There are 3 ways to turn a row about zero (a turn may also mirror it). The second row of each pair is the first, turned, with some noise. The first 27 pairs use one turn. New pairs use 2 turns, one after the other, and a turn may come again.
Some pairs, each with its turns in order after it:
[ -7   9   7 -23  32 -25  31  33]
[ 10 -27  10  55   0 -10  -4  -9]
Q752

[ 11  19  36  16 -25  29 -21   0]
[  5  -7 -27  13 -15  47  16   1]
Q286

[-46  17  39  -4 -42   0  44  35]
[ -6 -44  -5   6  34  13 -72 -14]
Q752

[ -8 -45 -30  19 -38  -5  43 -12]
[ 30  48 -18  -4  47  22 -21 -16]
Q752

[ 13  -2  23 -43 -33  20  -6  15]
[ -7 -10  -3 -31  -7  46 -24  17]
Q286

[-26 -14 -25 -16  40  39  29 -24]
[ 19   8   6 -48 -25  -6 -20 -50]
Q423

[-36 -33 -27   8 -32  23  28   7]
[  9  -7 -45 -14  17  24   2 -44]
Q423

[ 36  20 -27 -16   9  24 -33  23]
[  8  23  31  33  13 -25 -29  -9]
Q423

[ 28  32 -37  19 -22 -15   1 -45]
[ 27  18 -23 -38 -22  14  20 -46]
Q752

[-36  27 -39   2  27 -26  11 -18]
[-38  22 -16 -11 -51   8 -19 -13]
Q423

[  6 -23  43  44 -45  32  -3  16]
[-58  19   3 -30  39   4 -35  -8]
Q752

[ -1 -38  20 -16 -39  15 -19 -32]
[-28  -5 -40  -4 -10  17 -48  16]
Q286

[ -9  12 -45 -26  17  -7  44  25]
[  7  56 -39 -12 -21 -21 -10 -20]
Q423

[-22  18  13 -43   3 -18   4 -29]
[  8  14  17  -5 -41  15  37   2]
Q423

[-46 -30 -42  30  43 -45  11   9]
[ 62  43  58  33  -2 -13 -13   4]
Q752

[ 16 -19  21 -13 -33  20  -9  17]
[  4  -4 -15 -18  -6  35 -10  36]
Q286

[-41   0 -40  28  44  38 -43  19]
[ 24  40 -46 -28 -23 -46  40 -27]
Q286

[ 33  26   2   7  24  34 -43 -41]
[  6 -30  66  16 -23  -8 -39  -8]
Q423

[ 34 -17 -29   4  37  41  30 -30]
[ -7   5  27  19 -66 -32  -1  20]
Q286

[ 10  35 -30 -44 -36 -19  31 -41]
[ 42  27 -23  43 -58  19  11   3]
Q423

[-42   7  45  24  43  11 -42  27]
[-27 -14  59  -6 -14 -44 -26  37]
Q752

[-24 -45  -7  20  37 -15 -25  21]
[ 3 43 54 23  5 -8 -2 33]
Q752

[-43 -43 -35 -36  23  -2 -22 -25]
[-17   6 -24 -37  -4 -56 -47 -19]
Q286

[ 12  11  -5  -7 -17   3 -41 -29]
[  2  -9  33  36 -12  24  -8  -7]
Q423

[-40  -4 -13 -10 -42  -1  33  14]
[-50  -5   3 -32  31   2  14  17]
Q286

[ 25  -8  20 -44  16 -28  38  30]
[-13 -19 -18  74   4   4   3 -11]
Q752

[-40  -6  33  29  30  29  11  34]
[ 22 -43 -30 -14  -7 -19  54   4]
Q286

New pairs. What belongs after each?
[ 29  -6 -41  18  40 -45  -2 -30]
[ 28  -4  -5  65  33  17   3 -31]
Q286 Q286

[-13 -31  21  31  17  27 -25 -29]
[  4 -39 -30 -19 -23 -12 -42   8]
Q423 Q286

[ 23  28  11  -1  36   2 -22  12]
[-30  -5   3   3   5  -2  33  33]
Q423 Q423

[ 17  18  31 -24 -30  32  25 -39]
[-30  -6 -62 -26  -5   4  13  19]
Q286 Q286

[-43  42   8  41  28 -18  32 -16]
[ 30  52 -19  22  -2 -31 -40 -24]
Q286 Q752

[  5 -35  13   0 -36  40  28 -42]
[  6  14  10  13 -57  -7 -44  41]
Q423 Q286

[-42 -38 -13 -27  19  42  31  21]
[-29  -4  43   2 -26   0 -44 -44]
Q423 Q286

[-27   8 -16 -17 -29  40  34 -45]
[ -2  40 -60 -34   6  19  20 -17]
Q423 Q752

[-30 -21  32  28  -8 -41  41  41]
[ 34   2 -62  41 -13   4   1 -43]
Q752 Q286

[-17   4  24  -9  13  10 -37  -5]
[  8  -9  -9 -28  34  15   1  15]
Q752 Q286

[ 31  27 -29  -7  12  17 -12  36]
[ 38  -9   0  30 -15 -30  21  16]
Q286 Q423

[ 37  28  38   5 -42 -27  44  -6]
[ 21  34  28   2  23 -11  23  64]
Q423 Q286

[-15  35 -31   2   8  24  30   5]
[ -8  38 -20  32 -17   3  28  -5]
Q752 Q752

[-28  16 -29 -27 -31  17  13 -16]
[-6 14 -9 14 16  7 58 13]
Q752 Q752

[-33 -25 -20 -30  39  -9  18  -4]
[-14  -4 -10  19  29 -25 -35  43]
Q752 Q423

[-43  11 -34 -27 -45 -35 -33   5]
[-17  32  47 -16 -57 -13   4 -29]
Q286 Q423

[ 28 -12  27   8  15 -36 -22  41]
[-36  24  -6 -23  12 -47  14   6]
Q423 Q423

[-25 -43  -3   2 -29   3 -31 -28]
[ 33 -24  22 -33  -1 -13  -7 -36]
Q423 Q423

[ 12 -13  40 -15  30 -19  -1  -7]
[ 15  21  -3  -5  18 -30  35  15]
Q423 Q423

[  0  10   9 -34  18 -27  10  41]
[-15  23 -27  15 -30 -34  15  16]
Q423 Q423

[ 16 -18 -38  43 -31  -9 -36  22]
[ 12 -46  32  -4  -9 -14  31 -49]
Q286 Q752

[ 32 -22  37  -5  -1  22  24 -18]
[-32  14 -14  42   9  11  31   1]
Q423 Q752

[ 12 -11  18  -8   0 -36 -20   0]
[ 14 -20   1 -22   3   6  30  12]
Q423 Q286

[ 24  15  30 -41 -42 -35  16  17]
[-38 -10   3   2  14 -45  11  51]
Q286 Q752

[  2  14 -31  44 -24   6   8  -8]
[-23 -10   6   2  17  36 -31 -24]
Q423 Q423

[ 19   2  29 -18   8  38  12  34]
[ 26  28  32  24   7 -17 -27  15]
Q752 Q752

[-42 -17  -1 -39 -31  25   0  -5]
[ -3  43  10  -8  -4  19  23 -45]
Q286 Q423

[ 37 -40  -6 -44  34  43 -26 -23]
[-69 -14 -31  11 -48 -21  18   3]
Q423 Q752

[ 26  34 -41  21 -10  15  -8 -13]
[-32 -22  41  -6 -21  -2 -31   1]
Q752 Q286

[ 21  -4  21 -21  22 -12   5 -11]
[  8 -19  24   2  24  21   2  13]
Q286 Q423

[ 46 -14  39 -15   8  35  -1 -15]
[-38  10  -3 -38  37  34   9  14]
Q286 Q752

[-13  -9 -45 -35  28 -11   8  -7]
[  4 -46 -22 -38 -24   7   6  -3]
Q423 Q752

